Every row belongs to one group in each of 4 separate groupings. Each group adds its own fixed numbers to the row, and there is some noise. The rows also spread widely along 13 directions, which tell nothing about the answers.
(in the rows, 128 means zero)
Some rows, each with its group in each grouping after it:
[156 134 164 106 150  99 110 147 122 110 142 122 122 123 115  66 122 171
 134 159 144 149 127 149 121 134  76 144 117 122  88 141 124] : q_708 (0) q_623 q_960
[ 81 131 148  80 114 135  88 112 116  89 120  98 145 179 143 148 139 127
 104 102 137 146 139 150 177 128 111 125 103 127 127 148 119] : q_708 (0) q_579 q_8
[116 107 115 129 118 133 103 119 132 110 110 150 126 137 126 121 112 120
 130 111  90 120  77 137 146 149 158 131 139 103 121 129 121] : q_659 (1) q_829 q_452
[124 117 145 113 153 122 133 175 146  94 132 145 139 130 139 101 135 130
  94 149 125 137 146 115 114 139 101 173 110 104 134 132 131] : q_659 (2) q_829 q_442
[154 127 142 150 130 127 113 117 168 102 112 151 135 132 158 115  98 109
 113 118 108 142 119 137 161 148 130  95 151 124 118 135 139] : q_590 (1) q_579 q_960
[162 136 173 150 135 101 122  51 151 111 118 182 160 118 143 132 100  78
  88 132 104 156  92 155 152 125 101  99 147 144 107 177 120] : q_864 (4) q_623 q_717
[132 124 138 115 130 115 132 119  88 123 153 139 128 116 113 136 134 133
 108 129 114 132 116 126 121 161 105 147 109 112 128 159 111] : q_590 (4) q_623 q_8
[160 157 145 159 141 127 136  80 153 132 125 135 122 125 147 149 126  88
 117 136 128 133 127 137 133 118 158  78 138 171 136 122 120] : q_864 (2) q_579 q_442
[130 137 124 148 131 102 119 116  83 152 141 137 129 126 101 121 122 153
 108 163 115 125  93 122 132 163 104 129 133 107 105 129  93] : q_864 (3) q_829 q_406
[101 141 137 121 139 147 104 128 166 123 134 132 125 162 141 150 128  98
  99 131 146 132 141 135 131 125 138 115 107 139 144 126 122] : q_659 (5) q_829 q_717
[142 163 177 135 138  91 136 102  62 113 130 111 154 116 137 157 152 152
 139 126 155 144 107 141 124 104 101 119 141 164 114 132 129] : q_864 (5) q_623 q_452
[ 74 129 138 152 110 123 114 106  92 170 125 120 132 133 100 140 111 136
  81 165 135 131 107 122 156 168  76 120 121 100 107 126  87] : q_659 (3) q_829 q_406
[100 133 125 102 129 124 102 152  83 124 155 119 149 162 142 154 156 161
 135 123 132 133 133 137 117 142 143 120 111 151 114 159 117] : q_708 (0) q_579 q_406
[ 92 128  77 135 126 169 128 141 128 164 122 108 119 132 100 174 144 139
 152 151 118 111 130 108 109 148 202 105 130 141 145  72 122] : q_659 (1) q_623 q_452
[118 123 142 128 123 137 124  82 183 161 130 148 145 121  97 141 110  99
 110 160 120 149 131 142 136 135 105  94 125 140 113 123 134] : q_659 (3) q_579 q_452
[112 145 129  96 159 138  73 145 220 150 144 158 123 186  95 132 121 102
  88 150 156 130 110 158  94 100  91 129  99 118 125 135 118] : q_659 (0) q_579 q_406
[132 165 140 139 129 114 124  88 105 150 138 112 107 136 104 153 131 125
  97 149 143 133 113 130 142 134  94 107 122 122 123 118  97] : q_590 (2) q_579 q_452
[148 133 118  92 151 127 137 108 130 110 108 139 169 120  99 170 158 129
 148 126 103 137 106 134 100  98 159 138 135 143 144 112 150] : q_659 (0) q_623 q_8
[109 140 130 137 152 115 101 108 110 121  79 139 169 158 128 135 133 138
 111 154 115 145  81 126 141 106 154 127 150 135 112 112 105] : q_659 (5) q_829 q_717
[105 132 146  89 145 134 119 150 148  94 121 126 175 150 135 147 147 125
 113 132 136 151 148 128 124 106 122 142 112 147 141 121 146] : q_864 (5) q_623 q_442
[163 137 131 116 127 118 132  83 121 134 143 132 120 102  83 126 133 127
 150 142 108 131  95 150 120 135 133 118 120 138 121 127 127] : q_864 (1) q_829 q_442
[108 150 114 106 149 140  93 170 158 123 144 120 121 176 120 130 137 140
 108 148 150 134 147 124 121 131 134 132 107 120 135 104 121] : q_590 (5) q_829 q_717
[108  91 138 133 104 119 138 121  69  97 104 127 138 100 143 107 124 139
 143 106  84 123 100 119 157 173 148 146 139 106 119 135 129] : q_708 (3) q_829 q_8
[132 123 136 131 128 101 119 112  77 100 109 136 173 131 138 115 128 165
 133 131  94 153 100 127 159 152 138 124 154 124  95 137 125] : q_590 (5) q_829 q_717
[141 122 107 114 108 130 124 111 130 157 145 120 108 100  77 118 121 153
 183 132 102 118 108 143 121 169 144 104 131 121 103 106 146] : q_708 (3) q_579 q_8
[125 134 143  98 160 134 136 103 153 133 134 151 171 140 117 173 158  96
  98 163 128 152 143 131  92  97 136 128 102 170 146 146 126] : q_659 (0) q_579 q_717
[ 94 127 143 112 138 136 111 108 125 154 105 101  96 133  82 109 129 122
 112 172 145 126 108 136 128 119 120 146  99 125 134 102  91] : q_659 (3) q_623 q_8
[ 96 130 140  98 136 144 101 168 171 121 133 111 138 156 129 128 129 142
 124 135 152 138 160 141 122 127 113 125 113 132 120 115 148] : q_659 (0) q_623 q_717
[ 73 129 119 109 119 143 104 146 124 134 129 131 134 154 120 181 132 116
 106 108 136 115 109 129 122 138 115 135 112 109 142 131 120] : q_659 (3) q_623 q_406
[138 132 173 119 141 121 132 117 136 112 116 124 126 114 136 117 137 109
 114 137 141 137 126 141 121 109 104 137 115 142 133 134 130] : q_659 (0) q_579 q_442
[123 119 115  86 129 135 137 120 117 101  91  98 162 122  94 112 146 160
 143 164  99 152 142 115 148 134 152 141 131 121 120  81 142] : q_708 (0) q_579 q_717
[118 134 127 142 143 130 117 101 115 118 102 118 139 150 142 130 140 123
 113 151 117 142 128 126 153 127 177 107 132 157 127 118 105] : q_590 (2) q_829 q_8
[159 136 131 143 120 117 128 112 149 109 106 146 144 112 133 131 105 123
 132 112  97 135 108 129 154 147 126 103 167 106 117 106 157] : q_590 (3) q_579 q_717
[109 144 142 159 120 133 125 134  87 138 132  99 101 128 154 155 124 134
 110 114 147 110 126 121 137 157 117 111 134 119 135 120 108] : q_659 (0) q_623 q_8
[106 140 146 159 148 135 133 129 130 132 112 139 160 138 158 171 135 100
  86 149 138 143 136 111 117 114 143 112 136 157 144 125 122] : q_590 (1) q_623 q_717
[149 148 106 117 156 109 104 137 116 123 121 130 139 152 107 111 136 168
 125 167 109 144 112 125 128 134 140 128 136 121 101 115 107] : q_590 (2) q_623 q_442
[133 150 121 114 157 137 118 131 156 140 159 131 151 152 112 158 143 143
 114 172 142 154 168 132 119 133 124 101 109 160 122 125 129] : q_659 (1) q_829 q_960
[129 125 159 122 169 106 141 131 111 112 111 157 153 129 138 126 150 112
  86 165 122 139 105 116  96 105 119 175 116 132 137 149 105] : q_659 (2) q_579 q_717

New rows, each followed by its group in each grouping:
[ 91 125 145 126 140 136  84 153 182 125 102 138 123 163 129 112 105 111
  96 134 145 127 110 140 135 118 105 138 127 107 125 113 122] : q_659 (3) q_623 q_8
[125 154 119 167 126 135 104  73 104 113  88 103  96 161 158 140 111 105
  99 122 115 117 100 127 193 141 181  86 151 129 138 106  76] : q_864 (2) q_623 q_8
[ 98 134 140 126 121 126 102 114 102 142 112  92  99 138 108 107 132 139
 138 147 140 126 108 143 145 133 147 118 113 140 117 109 105] : q_590 (3) q_829 q_717
[142 118 162 113 133 107 143 157 106 100 114 132 145  88 124 113 142 142
 157 114 120 131 104 131  98 119 113 162 133 126 125 123 162] : q_590 (3) q_623 q_442
[122 146 154 141 123 119 105 146 135 133 140 118 113 129 133 108 118 148
 155 120 155 124 117 150 122 138 118 106 135 135  99 115 143] : q_708 (5) q_829 q_717
[ 66 125 145 136 128 139  98 141 122 136 115 108 151 166 153 148 127 137
  95 137 149 141 143 128 148 137 114 112 126 139 116 130 113] : q_659 (0) q_623 q_8
[ 65 129 129 113 123 149  86 124 139 141 120 109 129 171 117 151 137 116
 126 115 146 125 108 144 134 120 150 114 105 143 134 117 118] : q_590 (5) q_829 q_8
[117 123 125 121 116 113 144 116  64 107 123 135 143 119 124 147 132 135
  96 126  90 127  98 106 144 167 108 159 130  82 127 141 106] : q_708 (2) q_579 q_717
[158 150 141  96 169 106 116 128 126  88 134 144 176 151 127 138 153 151
 123 154 130 166 136 143 123 101 124 131 123 159 115 145 134] : q_708 (1) q_829 q_960
[126 140 137 141 148 136 135 132 151 131 135 158 143 126 148 192 138  86
 107 109 134 119 127 124  95 116 139 119 129 144 160 133 139] : q_659 (3) q_623 q_8
[ 89 137 134 133 123 130 101 120 127 144 111 129 147 147 109 155 125 123
 114 133 137 128  85 139 128 119 115 118 136 127 122 117 119] : q_864 (1) q_623 q_406
[109 143 124 146 122 123 140 161  68 111 151 129 158 135 163 185 146 146
  93 110 129 123 146  98 128 165 111 129 136 106 139 137 122] : q_708 (0) q_829 q_406
[130 128 132 132 120 137 146 114 144 132 128 150 132  96 115 168 121  91
 130 111 110 115 110 125 104 134 134 122 133 121 147 117 151] : q_708 (3) q_623 q_717
[114 145 139 141 121 137 112 112 145 142 129 126 108 135 122 145 119 103
 118 116 141 119 106 136 127 134 130 107 125 125 137 112 128] : q_590 (5) q_829 q_717
[137 133 135  58 141 106 119 122 124 104 159 152 175 143  87 146 146 143
 104 138 112 161 121 138 117 134  76 161  99 107 120 163 139] : q_590 (5) q_579 q_717
[123 141 152 151 116 126 134 118 117 122 148 130 128 119 147 153 122 117
 107 109 138 131 133 127 142 154 106 105 130 124 132 131 133] : q_590 (5) q_829 q_452
[111 143 142 125 126 123  98 160 123 104 132 114 120 150 148 115 124 151
 136 109 148 125 122 138 138 140 123 126 132 115 114 116 136] : q_708 (5) q_829 q_717
[136 135 122 130 119 118 113 122 111  88  78  98 144 128 131 115 125 165
 169 110 109 129 109 133 179 135 162 111 172 123 115  69 153] : q_864 (3) q_829 q_8
[162 151 121 165 166  89 130 143  85 105 111 154 160 135 148 130 141 164
 111 148 107 139  99 103 122 127 140 135 172 118 110 114 114] : q_590 (2) q_829 q_452
[126 137 138 106 128 133 121 131 127 126 156 115  81 122 101 113 136 123
 131 139 145 116 130 139 113 146 121 140  90 119 134 126 115] : q_708 (4) q_829 q_717
[142 145 119 120 122 125 117 111 138 109 124 127 123 129 100 135 113 133
 113 123 116 128 114 129 158 156  99 125 139  87 127 103 129] : q_864 (4) q_623 q_8
[104 103 127 144 139 126 143 144  89 115 120 153 183 125 166 151 144 130
 103 145  90 140 139  99 127 154 159 138 131 143 131 150 119] : q_659 (3) q_829 q_442
[ 95 150 122  73 142 140 105 122 119 118 117  88 125 166  82 129 141 142
  83 181 143 151 148 116 153 125 110 154  89 106 141  94  93] : q_590 (5) q_623 q_717
[152 153 138 117 138 120 122  99 142 120 133 137 140 126 121 168 148 120
 165 105 129 131 105 162 108 102 153  98 131 169 124 133 153] : q_659 (2) q_829 q_442
[ 66 122 135 119 109 155  97 140 131 121 137 108 144 168 162 163 139 117
 131 107 140 135 152 145 150 140 162  93 105 171 132 143 131] : q_864 (1) q_829 q_442
[ 98 142 166 108 105 125 125  75 125 134 135 123 164 126 108 173 122 113
 107 124 141 158 127 151 148 131  72 104 118 138 109 144 138] : q_708 (5) q_623 q_717
[140 151 143 147 120 124 147 133 107 116 144 107 128 105 134 152 137 147
 140 124 145 132 153 123 135 144 120 104 142 137 126  98 150] : q_708 (1) q_829 q_452
[ 85 135 110 121 113 142 107 107 148 134 117 146 184 155 104 186 121 117
  87 124 106 150 114 120 156 143 108 107 135 105 125 116 131] : q_590 (5) q_829 q_442
[113 133 143  80 124 132  97  91 122 101 112  76 137 163 117 106 137 149
 119 155 132 168 165 148 193 133 131 108 104 150 112 122 115] : q_590 (0) q_579 q_8
[145 138 115 116 137 120 128 101 104  96 115 131 148 138 123 141 138 135
 111 142  97 139 122 116 158 145 144 129 134 120 136 120 113] : q_864 (4) q_579 q_8
[ 93 137 132  95 132 137  75 143 134 103 128 109 128 192 152 146 138 134
 116 102 144 130 129 152 150 123 134 123 108 133 130 144 117] : q_659 (0) q_579 q_8
[135 136 134 111 129 114 120 117 104 109 130 124 164 129 123 121 126 163
 125 148 109 159 137 130 155 151 115 117 132 130  98 135 125] : q_708 (5) q_623 q_442
[114 139 149 126 144 128 142 127 136 119 119 130 151 129 121 142 135 116
  69 163 138 148 144 101 134 126  85 145 123 109 144 102 122] : q_590 (5) q_579 q_452
[154 175 144 120 127 104 121 111 102 109 157 135 117 127 122 179 142 127
 130  90 145 120 102 149 117 123  96 118 129 119 131 142 137] : q_708 (4) q_829 q_717
[133 119 165 134 133 109 131 132 100 113 108 119 137 113 140  88 131 144
 119 147 124 143 120 127 135 134 108 141 131 128 109 133 120] : q_590 (0) q_579 q_442
[147 134 131 115 133 108 150 101  60 117 122 116 155  95 101 131 153 167
 144 154 101 143 112 119 131 144 131 141 129 130 118 119 122] : q_659 (5) q_829 q_442
[145 132 101 111 128 122 116 125 123 169 166 134 119 120  74 112 123 176
 162 161 104 127 106 138 106 176 127 116 122 114  89 125 124] : q_659 (5) q_579 q_717
[174 155 142 126 127 122 153  87 102 102 123 107 119  95 122 144 137 123
 136 126 123 129 133 132 141 131 134 110 138 135 140 107 133] : q_708 (0) q_623 q_406
[138 132 129 119 112 126 117 115 121 122 115 113  80 106  88 104 119 134
 152 116 123 110  83 140 134 145 126 137 129  97 125  97 125] : q_590 (4) q_623 q_452
[167 145 131 127 136  97 133 106  76 129 130 140 139 100 106 149 137 154
 145 124 103 125  73 137 106 131 115 133 145 119 111 141 122] : q_659 (0) q_623 q_442
[150 129 121 116 111 132 168 111  95 133 165 119 157  87 118 166 148 150
 155 133 101 139 166 120 119 171 140 100 124 151 122 132 154] : q_708 (0) q_579 q_442
[ 78 114 158 150 104 126 125 154  90 134 127 133 122 110 146 154 138 118
 150  81 146  96  82 136  97 144 123 138 127 126 132 142 142] : q_659 (4) q_829 q_406
[ 97 152 151 124 116 142 111 104 162 109 133 128 149 155 146 173 120  95
  87 118 150 152 163 139 165 132 105  88 119 138 131 131 138] : q_708 (4) q_829 q_717
[114 149 161 148 142 104  94 124  77 132 124 106 122 155 157 117 145 149
 133 145 160 138 119 148 138 118 150 100 124 179 106 143  99] : q_590 (3) q_829 q_406
[182 155 127 126 146 110 149  84  87 120 150 134 121 108 110 141 148 127
 116 163 115 131 126 122 126 146 137 120 117 143 139 137 102] : q_864 (4) q_579 q_406
[137 146 151 105 127 131 120 106 134  83  92 100 105 130 131 116 129 108
 113 130 131 135 133 133 170 112 128 133 118 120 146  99 122] : q_708 (3) q_579 q_442
[145 153 146 123 142  84  96 137 100 121 122 127 151 136 110 104 131 194
 161 134 138 143  83 154 126 125  97 126 155 124  75 116 141] : q_659 (5) q_829 q_717
[144 130 149 120 125 123 129 113 121 116 123 111 114 112 125 107 126 136
 130 138 121 132 127 136 144 145 114 126 124 121 119 124 126] : q_659 (0) q_579 q_442
[149 143 129 165 123 116 119 115 110 120 119 137 131 116 148 135 113 145
 140 120 115 126 110 133 150 160 141  88 166 130 104 124 129] : q_659 (4) q_623 q_406
[101 100 119 117 110 132 115 137 153 108 106 147 150 129 110 112 106 132
 111 120  88 133 100 124 153 165 102 149 136  70 112 116 139] : q_659 (2) q_829 q_442
[107 144 107 135 112 130 111  93  91 186 169 101 147 144  94 166 128 175
 133 160 124 143 143 136 147 182 123  67 128 152  88 134 104] : q_864 (0) q_623 q_8
[143 150 116  91 141 137  89 143 163 125 139 101  95 152  90 113 129 154
 173 136 146 124 117 160 121 123 144 115 114 140 118  95 138] : q_864 (1) q_623 q_960
[104 165  91 142 118 153 104  95 126 126 100 103 123 169 137 194 127 114
 114 116 125 120 122 126 171 136 179  74 145 132 141  91 106] : q_659 (2) q_623 q_406
[ 99  93 110 108 126 125 121 129  81 146 121 119 158 127 107 111 141 178
 152 166  88 141 121 121 134 169 160 134 122 139 100 132 114] : q_659 (3) q_579 q_8
[105 121 169 119 117 138 123  67 103 117  86  90 119 115 132 125 138 103
 140 132 130 140 114 153 157 109 161 110 112 175 130 129 110] : q_659 (0) q_623 q_442
[125 148 117 141 153 119 107  80 127 180 136 159 159 150  92 149 121 128
  87 193 111 155 101 128 120 135 130  98 127 144 100 143  82] : q_590 (5) q_623 q_717
[115 133 140 126 116 143 121 112 152 148 151 128 102 119 107 139 119 107
 119 126 136 121 123 140 122 151 110 115 103 122 135 126 125] : q_659 (5) q_829 q_442
[108 130 144 119 139 137 143 143 141 127 118 128 136 121 119 157 149 108
 134 128 143 123 121 124  88 108 128 141 115 140 147 107 145] : q_708 (2) q_579 q_960
[118 133 144 149 126 117  95 119 115 149 114 115 107 134 120  84 107 152
 135 153 131 129  94 146 136 143 128 108 141 125  84 122 102] : q_708 (0) q_623 q_717
[133 125 148 124 121 119 126 111 110 107 151 143 137 127 138 148 127 118
 117 104 117 138 113 143 138 152 109 121 116 128 126 169 130] : q_590 (1) q_829 q_960
